The rows of a group lie close to one hidden flat surface of 11 dimensions, which may be shifted away from zero. Surfaces can cross.
In the rows, 128 means zero.
Some rows, each with its group after it:
[103 142 195 169 162 119 125 107 144 151 162 100  49 154 150] => (4)
[157 103  65 121 141 150 143  98 133 151 107 100 172 113 107] => (0)
[143 141 144 120 116  95 126 122 112 105 171 106 171 200 131] => (3)
[141 100 127 136 156  98  94 143 123 149 124 128  87 117  99] => (2)
[101 129 123 174 145 103 125 180 118 114 151  83 101 121 130] => (5)
[151 130 122 104 128 145 111  95  67 110 134 138 136  98  98] => (0)
[127 118 125  74 141  87 108 115  92 131 139 143  75 127 120] => (1)
[139  91 124 111 158 155 107  94  97 115 139  95 120 163 167] => (1)
[105 212 187 143 110  94 140  77  96 112 131 148 130 164 134] => (5)
[103 136 136 167 141  98 107 112 115 145 172 149 100 133 176] => (5)
[109  98 144  96 103 131 139 147 100  63 128 107 144 171 114] => (4)
[163 100 127 165 149 126 133 187 128 149 149 108 114  83  92] => (1)
[114 178 163 139 135 104  85 123 127 151 109 152  92 128 134] => (4)
[141 176 147 129 109 123 102 167 133  88 111 152 154 155 135] => (3)
[129 164 131 101 134 106 140 164 123  74  49 102 136 160 139] => (0)
[144  91  85 138 161 155 119  99 137 165 164  48 126 121  98] => (0)
[ 77 118  90 143 120 139 116 141 133 112 108 153 101  82  97] => (1)
[133 131  73 144 168 118 104 142 137 128 144 128 110 126 198] => (5)
[191 190 138  85 143  68 164 143 131  88 129 186 109 136  98] => (0)
[154  79 112  77 140 101 161 146  84  81 149 142 132 154 169] => (1)
[164 116  71 134 133 158  93  87 105  89 100 151 180 134  93] => (3)
[178 104 132 168 167 123 158 161 163 140  90  96 145 152 146] => (4)
[130 156 118 139 137 131 104  85 115 145 205 173  92  95 128] => (1)
[110  87 132 156 118 154 157 175 150 116 111 118 116  90  87] => (2)
[134 175 119 188 137 109  76  94 107 174 133 129 139 100  85] => (4)
[120 178 129 137 134 139 111  76 139 112 144 126 125 163 141] => (3)
[116 116 107 164 150 144  70 121 101 174 138  81 124 103 157] => (1)
[121 137 147 100 155 109  90 131 143 123 123 127  65 171 163] => (5)
[125 165 127 165 144 206 106 126 169 133 133 100  93  83  92] => (3)
[154 117 153  29 129 155 117 165 147 133 162  83 104 157 170] => (2)
[194 170 120 130 116  94 101 173 116  82 131 162 174 140  61] => (4)
[102 107 136 179 150 130 131  74 121 144  39 111 134 149 144] => (0)
[137  73 119 167 140 164 137 167 145 128 166 109 146 127 183] => (5)
[196 182  74 129 118 137 140 151 158 145 116 163 199  81 107] => (0)
[108  94  99  90 128 136 115  99 142 190 110 108 114 116 138] => (3)
[168  88  96 172 130 160 165 198 182 125 125 147 155  83 113] => (2)
[134 156 186 107 155  96 123 136 142 145 165 131  37 134 112] => (4)
[154 134 156  71 114 182 180 125 113 114 129  64 168 138 172] => (2)
[ 76 119  74 168 116 169 125 110 138 116 134 125 161 119 189] => (3)
[188 211 127 173 145  48 124 110 101 117 151 167 168 156 111] => (0)
[138 126 167 140 141 139 170 138 114 121  85 112 133 127 167] => (2)
[143 104 193  95 120  93 164 104  77 172 103 127 123 122 130] => (5)
[187 172 162 156 157 161 157 109 137  76 160 134 109 127  71] => (3)
[131 134 144 103 137 155  80 133 164 145  86 124  89 130  97] => (5)
[132 115 108 171 161 127  70  85  88 164 154  99 133 135 160] => (2)
[ 97 114  74 116 133  73 121 151  91  99  68 120 111 108  72] => (1)
[156  57 152 116 126 141 159 121 113 147 134 147 151 135 180] => (5)
[105 170 142 182 154 146  76 110 147 169 109 108  79 100 107] => (1)
[152 124 132 146 177 113 129  47  96 155 154 104  96 144 119] => (4)
[179 163 143 144 166 201 110 105 149 153 157 109 108  95 157] => (1)
[147 175 143 145 137  91 161  95 145 164 150  60 163 186 126] => (4)
[154 225 140 115 151  89 106  86 120  98 126 118 114 183 118] => (5)
[100 105 102 100 135 102 121  52 139 193 126 122 101 144 116] => (3)
[208 139 156  97 152 157 138 178 177 178 193 109 106  98 135] => (2)
[ 91 109 113 120  94  97 104 152 127 179  62 165 139  88 113] => (2)
[158 140 177  82 119 146 212 111 104  76  87 133 127 124  88] => (3)
[122 159 199 153 118 124 167 119 144 124 140 179 104 134 156] => (5)
[163 111 106 113 134 146 154 116 104 108 107  98 169 134 120] => (2)
[119 152 102 137 120 118 121  90 102 126  84 171 165 125 164] => (0)
[ 94 111 182 145  91  98  62 148 151 188 153 172 103 128 103] => (5)
[151 146 169  98 145 131  98  96 158 176 136 138  65 127  92] => (3)
[122 110 125 149 126 136 136 181 187  88 139  96 120 156  76] => (3)
[115  81 149 206 146 140 136 170 157 145 112 167  99  99 169] => (2)
[176 116 110 100 119 115 144 155 145 138 135 164 151 108  95] => (4)
[144 138 165 123 148 133 143 135 162  86 107 129  87 158  81] => (1)
[156 128 138 103 121  85 119 121  91 147  88 155 145 124  90] => (4)
[201 121 104 177 189 100 107 154 146 157 133 146 104 101 105] => (2)
[130  78 133  66 127 119 171 127 107 109  75 161  92 105 102] => (0)
[119 154 112 111 157 114 136  41 115  97 132 176  80 156 153] => (0)
[154 107 104 137 161 123 120 105 121 174 164 100 107 106 109] => (4)
[161 118 136  86 131  90 150 105 158 181 136 148 142 171 171] => (0)
[126  67 121 134 139 139 163 145 131 140  86  87 136 123 130] => (4)
[114 211  96 112 132 148 119 136 163 116  92 117 127 123 172] => (3)
[133 138 116  73 115 125 158 169 129  99 113 168 111  95 131] => (1)
[155 180 146 134 108  98  88 154  86 113 196 170 152 123 145] => (0)
[134 156 135 146 114  64 140 157 101 143  95 157 145 100 101] => (1)
[127 125 139  92  81 128 162 155 116 149  97 105 192 116 131] => (2)
[ 97 130 123 142 127  68 115 163  97 155 112 108 108  98  99] => (5)

New rows, each followed by its group:
[116  92 157 108 112 125 158 139 143 105 156 199  79 111 111] => (1)
[ 91 102 172 123 102  80 175 203 111  88 111 124 117 140 127] => (5)
[135 135  93  78 144 122 127 179 115 100 140 136  90  99 178] => (1)
[179  98 123  79 147  63 107 153 165 175 137 146 103 158  93] => (3)
[114  65 117 173 118 117 178  76  92 130 156 187 149 107 131] => (3)
[127 138 121 170 128 156  99 129 157 194 124 109 155 106 149] => (0)
[192 177 114 118 173 138  98 185 127 136 145  46 134 126 161] => (1)
[172 204 166 132 148 112 127 113 168 141 103 141 130 171 154] => (0)
[175 200  74  82 127 133 123 126 114 101 179 129 153 112 133] => (1)
[161 148 106  95 145 107 161 110  90 109  95 186 118  87 131] => (1)
[118 119  91 111 100 160 154 154 161 107 136 140 137  92  85] => (4)
[108  85 148 155 130 161  92 141 127 158 102  72 136 136 147] => (1)
[118 130 147 155 146 127 183  85  87  98 126 137 118 126 172] => (5)
[ 84 105 130 105 123 141 128 126 130 151 144 102  87 113 140] => (4)
[159 188 113 150 161 128 182 111 119  88  98 127 124 112 122] => (5)
[198  87 136 114 165 101 123  99 123 158 104 166 144 171 190] => (4)
[ 97 153 118 158 123 132 120 132 141 167  71  81 152 119 147] => (4)
[ 99  97 121 156 129 183 131 154 138 126 115  98 115  92 140] => (2)
[173 144 173 138 113 171 115  71 103 145 111 214 157  91 126] => (0)
[178 132 151  68 143 122 130 173 129 165 105 100 130 127 179] => (2)
[134 112 161 147 129 102 143  99  63 142 124  90 172 157 158] => (2)
[ 48 119 147 147  77  75  87 151 125 139 145 200 122 141 157] => (5)
[118 133 182  80 137 122 134 174 123 116 101  77  68 130 113] => (2)
[171  91 175 102 165 128  92 102 129 151 161 114  84 177 128] => (5)
[128 123 103 151 123 157 176  36 154 132 202 133 147 141 106] => (4)
[172 152  71 113 155 106 151  98  76  97 123 159 136  90 112] => (1)
[143 196 153 144 166 126 161 109 113 113 114  93 100 127 153] => (5)
[143 200 121 187 148 165  82 110 152 136 143  78 141 133 115] => (1)
[156 160 137 194 154 100 126  88  85 135 147  88 147 137  91] => (2)
[185 136 116 126 120 130 144 110 138 164 173 138 167 110  80] => (2)
[155 160 127  61 144 101 105 108 101 148 123 123  89 117  98] => (1)
[120 150 182 141  75 148 189 102 147 134 173 152 161 115  82] => (2)
[108 162 164 137 127  70 104 112  70 114 128 177 101 133 139] => (0)
[164 154 186 115 128 171 136 160 176 120 132 116 125 153 141] => (1)
[174  71 136 116 138 157 169 130 118 130 155 167 107  81 115] => (1)
[151 152 150  82 107 113 127 212 126 118 106 132 128 102 116] => (0)
[149 173 103 186 111 134  87 150  78 124 133 134 189  75  97] => (0)
[ 84 118  65 186 119 154 136  94 107  86 119 145 167 113 144] => (5)
[116 140 127 111 107 119 164 163 159 141  43  87 177 148 150] => (4)
[100  74 145 141 118 121 157 107  76 136 121 127 132 112 134] => (5)
[ 82 130 164 160 141 100 157 163 132 136 122 165  52  89 170] => (5)
[133 103 152 199 140 150 132 126 127 114 137 147 130 127 136] => (0)
[109 127 113 131 123 140 138  94  87 109  95 106 157 130 136] => (5)
[115 137 136 163 140  90  99 162 140 106 168 121  87 154  90] => (5)
[122 147 128 196 113 143  65 144 155 157 166 193 144 101 141] => (4)
[140 186 101 144 139  81  90  99 143 114 146 137 145 184 107] => (3)
[103 118 123 217 137 143  85 137 100 144  78 115 134  83  95] => (4)
[153  80 130 161 161 125  95 107 111 163 185 108 129 152 174] => (4)
[151 142 149 187 149 139 115 116 115 149 131 116 148 127 164] => (1)
[125 139 147 125 111  99 161 177 141 135  96 150 125  95 100] => (3)
[160 174  85  99 113 170 148 136 130  90 131 145 174 100 149] => (1)
[ 90  91 144 127  98  54 173 156  85 124 102 177 120 107 121] => (5)
[143 204 159 126 119 154  68 142 138 107 126 109 137 146 111] => (3)
[147 100 132 105 140  85 191  79 132 112 152 102 122 188  61] => (3)
[176 128 120 145 165 123  82  95 107 121 148 146 138 164 165] => (4)
[122 154 151 159 158 130 120  96 154  92 152 170  65 154 131] => (5)
[182 128 103 100 146 177 110  82  98 128 190  91 166 133 171] => (1)
[158 103 121 189 174 178 140 109 130  88 113  98 135 142 130] => (1)
[107 111  90  55 129 153 120 130 124 125  90 107 115 121 171] => (4)
[109  93 180 112 111 140 168 114 112 198 135  97 102  76  95] => (3)
[120 134 172 188 133 110  91 146 139 168 128 125 131 150 174] => (4)
[105 140 149 149 133 125  62 115  92 116 159 130 101 136 129] => (4)
[ 86  86 134 154 137 108  81 102 103 115 134 140 106 177 162] => (2)
[157  80 131  88 124 126  95  80  94 129 135 155 159 170 140] => (3)
[134 111  87 132 154 140 175  71 138  85  73 174 128 140 141] => (0)
[121 154 141 175 106 134 133 169 136 140 127 147 160  96 169] => (1)
[169  99 147 106 135 177 163 148 149 131 104 142 102  78  84] => (1)
[ 64 158 184 156 105  96 169 158 124 117 108 173  87 106 164] => (5)
[102 124 107  99 127 159  92 166 174 137  94 146 103 116 187] => (2)
[201 144 101 145 169 107 136 111 111 160 149 115 147 115 129] => (5)
[108 107 149  99  68  94 126 161  94 127 114 130 178 136  92] => (4)
[116 128 138 117 102  87 142 136 120 113 114  96 160 164  62] => (3)
[ 69 134 157 143 122  73 100 155 125 118 128 143  64 136  95] => (5)
[ 66 151 159 113  92 152  93  79 116 154 175 103 110 126 111] => (2)
[132 105 149 129 151 198 123  84 147 102 148 128  98 150 149] => (1)
[117 135 143 153  97 135 125 156 123 130 150 104 191 147 165] => (5)
[150 105  99 188 135 160 134 177 143  87 173 117 175 133 147] => (0)
[128 116 116 200 136  88 152 106  93  70 166 171 151 156 133] => (1)
[112  99  66 111 117  90 123 130 137 187 116 121 151 118 145] => (3)
[161 107  99 120 153 149 106 117 119 169 132 113 126  89 115] => (2)
[138 191 154 127 136  95 170 115 138 106 145 161 113 156 161] => (3)
[134 161  83  94 112 136  76 136 176 160 137 163 148 127 152] => (2)
[119 148 170 120 135 172  67 127  92 132 136  66 104 123 128] => (0)
[118  92 158 116 127 120 165 114 111 112 114 166 114 144 172] => (5)
[151 173 145 148 118 164 104 157 129 102 137 159 148 110 148] => (0)
[ 95 146 174 128 104 174 158 139 151 122 121 121 111 112 154] => (2)
[132 155 111 183 130  86 124 190 112 132 162 144 145  89 156] => (1)
[110 138 159  88  95 107 129 191 118  88 110 120 112 129  79] => (4)
[ 94  79 179 139 110 132 136  95 108 135 127 170 109 129 120] => (5)
[175 182  95 132 170 142 120 146 155  90 181 119  81 108  87] => (1)
[175 133  87 166 137 136 147 107 133 107 150 132 185 133  85] => (2)
[142 148 129 159 125 120  95 178 152 186 142 123 167 126 207] => (2)
[124 135  85  89 140 123 106 111 123  78 157 118  93 145  81] => (1)
[147  67 139 115 161 190 129  53 114 112 148 130 104 148 130] => (1)
[121 120 114 157 150 181 141  86 127  68 149 173 114 140 201] => (1)
[110 187 180 149 104 106 107  85 133 117 144 186 129 165 128] => (4)
[113  79 163 113 123 203 113  71 111 143  92 144 117 114 157] => (0)
[ 79 129 118 158 115  73 156 141 157 162 163 143 120 136 172] => (3)
[125 132 103 135 135 160  84  90  87  64 130 158 130 134 114] => (4)
[138  87 143  88 150 141 121 162 109  64 124 135  70 134 120] => (4)
[166 195 108 145 148 123 166 140 139 147 156  82 135  94 114] => (3)
[163 127  99  95 147 142 167 118 158 108  76 134 145 148 150] => (4)
[145 182  82 212 164 131 125  96 106 105  93 123 159 108 117] => (1)
